The rows are grouped in 2 ways, from coarse to fine. Each group lies inside one group of the grouping before and may be the whole of it. The rows also spread widely along 3 directions, which tell nothing about the answers.
(in the rows, 128 means zero)
Some rows, each with its group in each grouping after it:
[188 169 142 176 144 123 127 103 160 141  74 128 187  81 106 138 113  62
 117 154 127  78 140  71 154]
Supi Z337
[ 97 104 144 184  92 149  87 123 121  70  93 107 167 101 160 205 153 163
 132 154 187  82  76 125 162]
tuv Z471
[120 121 159 177 116 139 113 130 169 103  73 139 150  98 150 162 125 107
 135 153 156  81 123  95 182]
tuv Z466
[187  98 148 150 136  93 123 111  89  97 136 149 172  98 140 160 140 164
  98 142 188  48 125 160 169]
zinuz Z59
[147 117 156 146 133 135 116 130 106  64  93 114 161 124 151 160 167 143
 106 161 186  66 132 144 174]
zinuz Z545
[112  73 129 155 152 171 114 103 110  76 131 100 144 142 162 179 125 170
 138 121 175  76 135 179 142]
kosu Z623
[124 100 168 157 121 136 104 112 131  84 109 111 172 120 162 171 138 124
 134 143 183  85 117 152 179]
tuv Z892
[136 134 157 162 107 132 117 120 113 117 114 119 175 110 122 173 121 114
 101 149 167  74 132 113 154]
Supi Z827
[158  99 119 153 178 154 122 120 120 105 162 116 184 127 128 161 110 128
 102 149 165  62 175  96 138]
Supi Z65
[189 126 135 146 177 121 147  88 123 156 135 133 196 115  96 143  99 102
 125 119 120  55 168 100 161]
Supi Z586
[174  88 114 156 149 156 129  99 153 128  97 130 170 128 151 131  97 100
 151 129 128  61 123 144 141]
kosu Z425
[197 147 152 152 135  92 147  93 128 104 118 139 172  84  97 171 114 104
 104 129 181  60 127 100 139]
Supi Z65
[109 106 151 161 130 159 114 125  58  70 151 130 154 112 141 192 142 184
  75 145 197  70 144 160 148]
Supi Z827
[143  93 123 162 131 148 113  89 135  89 106 127 135 130 162 167 134 150
 132 114 150  76  94 163 119]
kosu Z425
[156 130 132 191 137 132 100 107 137 126  87 110 194 115 120 160 112  75
 133 158 119  72 140  72 163]
Supi Z586
[140 119 130 161 122 144 125  87 142  98  69 112 148 124 164 172 122 105
 155 128 146  72  87 142 133]
kosu Z425
[117  96 125 163 130 178  94 119 152  94  94 112 160 133 170 162 129 127
 157 140 136  83  91 141 140]
kosu Z425

New rows. What belongs after each?
[187 136 151 164 155 133 126 107 150 130 105 120 195  88 107 159 114  61
 117 142 143  65 133  69 159]
Supi Z65
[137  91 113 156 145 161 113  97 127 106 114 125 155 139 169 144 121 129
 149 131 153  73 104 161 134]
kosu Z425
[112 106 138 194 127 169  85 133 124  70 102  86 175 107 142 199 139 101
 103 171 169  75 121  63 139]
Supi Z65
[143 117 168 169 123 117 145 120 158 112  92 142 157 100 137 175 110 116
 125 122 159  82 121 124 179]
tuv Z466
[137  90 131 177 163 167 113 126  81 108 140 113 185 125 128 156 128 148
 118 153 134  66 171 107 160]
Supi Z586
[149 122 153 172 129 125 127 116 182 138  84 134 178  92 130 150 115  81
 135 141 140  83 127  98 174]
tuv Z466
[174 116 159 161 142 124 143 113 120 141 144 138 191 115 110 137 107 108
 113 121 138  51 173 103 152]
Supi Z827
[174 117 152 166 161 127 130  98 110 144 139 136 179 117 115 156 102 121
 116 120 132  67 175 116 162]
Supi Z586
[118  88 114 167 135 180 104 109 141  96 107 109 156 140 175 147 129 123
 144 130 145  70 104 144 134]
kosu Z425
[168 108 134 135 142 129 148  75 131 112 104 149 141 122 154 159 112 154
 139  94 160  71  94 196 126]
kosu Z425
[146 138 142 169 158 162 124 107 123 110 110 124 164  84 124 150 124 107
 117 160 165  73 141  89 144]
Supi Z337
[134  81 141 139 150 158 121 130 140  97 148 118 182 137 161 158 137 169
 134 128 181  71 154 158 165]
tuv Z892
[171 110 159 145 134 119 137 132 106  87  97 127 164 117 151 150 151 121
 116 156 168  75 133 134 178]
zinuz Z545
[115 111 152 161 125 148  91 131 151  85  94  96 176 125 170 177 141 116
 130 138 174  90 124 126 175]
tuv Z892
[152  69 126 137 161 152 139  93 115 113 130 141 145 142 162 148 114 158
 144  99 150  61 138 173 134]
kosu Z425
[130  91 134 170 123 140 109 129 160 120 134 114 200 124 146 153 116 141
 136 128 137  59 130 118 164]
tuv Z471
[164  81 115 160 153 170 122 102 147 122 143 126 160 146 151 130 103 126
 140 121 118  68 127 146 130]
kosu Z425
[105  91 150 177 154 161 112 143  96  92 155 113 168 125 130 169 135 153
 106 155 163  68 159 129 154]
Supi Z827
[140 136 145 176 138 138 110 108 129  91  96 112 168 106 123 196 122 100
 108 155 175  76 125  93 147]
Supi Z65
[149  83 143 143 162 153 119 143  90  69 130 127 164 142 155 148 157 176
 113 158 181  61 161 152 169]
zinuz Z545
[135  99 153 152 123 146 122  91 122  75  91  96 139 122 152 180 128 130
 148 118 182  77  95 169 154]
kosu Z623
[147  97 140 137 128 135 139  82 112  96 112 138 133 132 154 149 127 154
 134 114 167  67 110 201 133]
kosu Z425
[146 143 178 168 105 101 140 110 154 102  67 149 147  86 137 175 132 112
 129 133 164  89  95 139 181]
tuv Z466
[162 139 159 169 124 124 121  96 126  94  95 116 173  94 118 183 131  81
 107 158 168  73 134  83 142]
Supi Z65
[187 118 143 164 165 118 146 103 143 112 146 133 183 108 107 150 100  89
 102 139 151  55 169  80 146]
Supi Z65
[109  94 160 132 132 129 126 117 109  68 128 117 156 117 159 183 148 180
 124 127 207  76 125 193 168]
tuv Z892
[155 108 156 148 130 116 149 120 131 130 137 133 193 114 127 172 113 161
 124 107 175  65 132 149 171]
tuv Z471
[159  93 129 152 167 157 122 109 118 111 164 121 188 125 129 166 106 127
 108 151 177  56 166  95 121]
Supi Z65
[125  78 128 153 142 165 135  96 112  93 137 130 140 133 155 160 127 164
 139 111 158  67 118 172 129]
kosu Z425
[161  99 138 148 149 142 128 144 115  95 117 118 182 129 155 146 145 120
 115 166 158  70 140 119 187]
zinuz Z545
[195 147 170 142 123  99 139 115 133  95  54 136 169 100 131 160 148  95
 113 158 164  73 110 125 181]
zinuz Z545
[162 112 151 163 149 148 138 129 120 140 155 134 193 114 121 147 108 101
 113 133 144  65 167 105 147]
Supi Z827
[162 126 162 161 130 124 147  93  97  71 121 138 159 100 118 192 128 141
  95 139 192  73 129 131 142]
Supi Z65
[136  94 143 176 134 158  89 158 130  65  87  93 178 116 166 153 174 114
 113 178 161  82 119 108 180]
zinuz Z545
[129 119 165 146 127 116 126 106 121  75 115 132 164 114 156 177 127 150
 128 114 195  75 116 167 175]
tuv Z892
[186  91 149 147 153 108 134 135 104 110 133 141 177 110 140 150 125 140
 104 154 167  56 142 141 176]
zinuz Z59
[166  90 138 141 151 133 147  79 121 107 131 133 159 133 126 173 111 133
 141  93 166  71 128 171 150]
kosu Z623
[172 102 153 133 136 121 149 126  90  85 130 140 158 133 143 146 143 155
  98 149 183  70 139 157 177]
zinuz Z545
[129  82 123 164 142 177 114 114 120  96 142 115 163 152 172 155 117 154
 145 124 143  71 127 144 122]
kosu Z425
[186 122 135 147 122 130 140  79 173 134  80 137 160 109 124 152 109  81
 159 107 132  72  88 139 140]
kosu Z425
[105 100 123 173 114 156 108  96 122  69  71 112 131 127 176 177 143 136
 131 123 166  78  68 166 132]
kosu Z425
[106  97 154 147 101 131 117 120 111  94 118 119 160 105 156 189 128 188
 108 132 184  73  99 155 163]
tuv Z471
[143 138 153 172 154 153 120 117 115 109 115 122 173 108 134 147 120 131
 110 156 163  80 155 111 148]
Supi Z337
[190 119 127 148 120 139 147  93 177 128  77 139 164 121 142 145 107  85
 160 104 121  61  95 150 134]
kosu Z425
[115  80 124 148 128 157 132 102  80  62 111 120 126 143 173 174 139 189
 136 122 184  76 115 191 121]
kosu Z425
[218 112 153 135 138  92 152 113 108 120 124 151 177 101 138 136 124 138
 101 135 170  58 123 160 178]
zinuz Z59
[149 125 163 147 140 136 136 125  96 102 146 139 171 120 124 170 126 153
  87 136 175  58 151 150 156]
Supi Z827
[165 126 160 172 107 136 117  91 150  83  61  97 144 107 144 199 122  87
 148 117 157  74  90 138 141]
kosu Z623
[170 146 177 173  97 101 136  99 125 104  95 129 165  92 109 169 117 102
  92 134 167  69 117 122 158]
Supi Z827
[103  91 149 167 117 143 103 139 115  99 138 123 174 119 154 195 129 180
 110 133 183  82 110 147 167]
tuv Z471
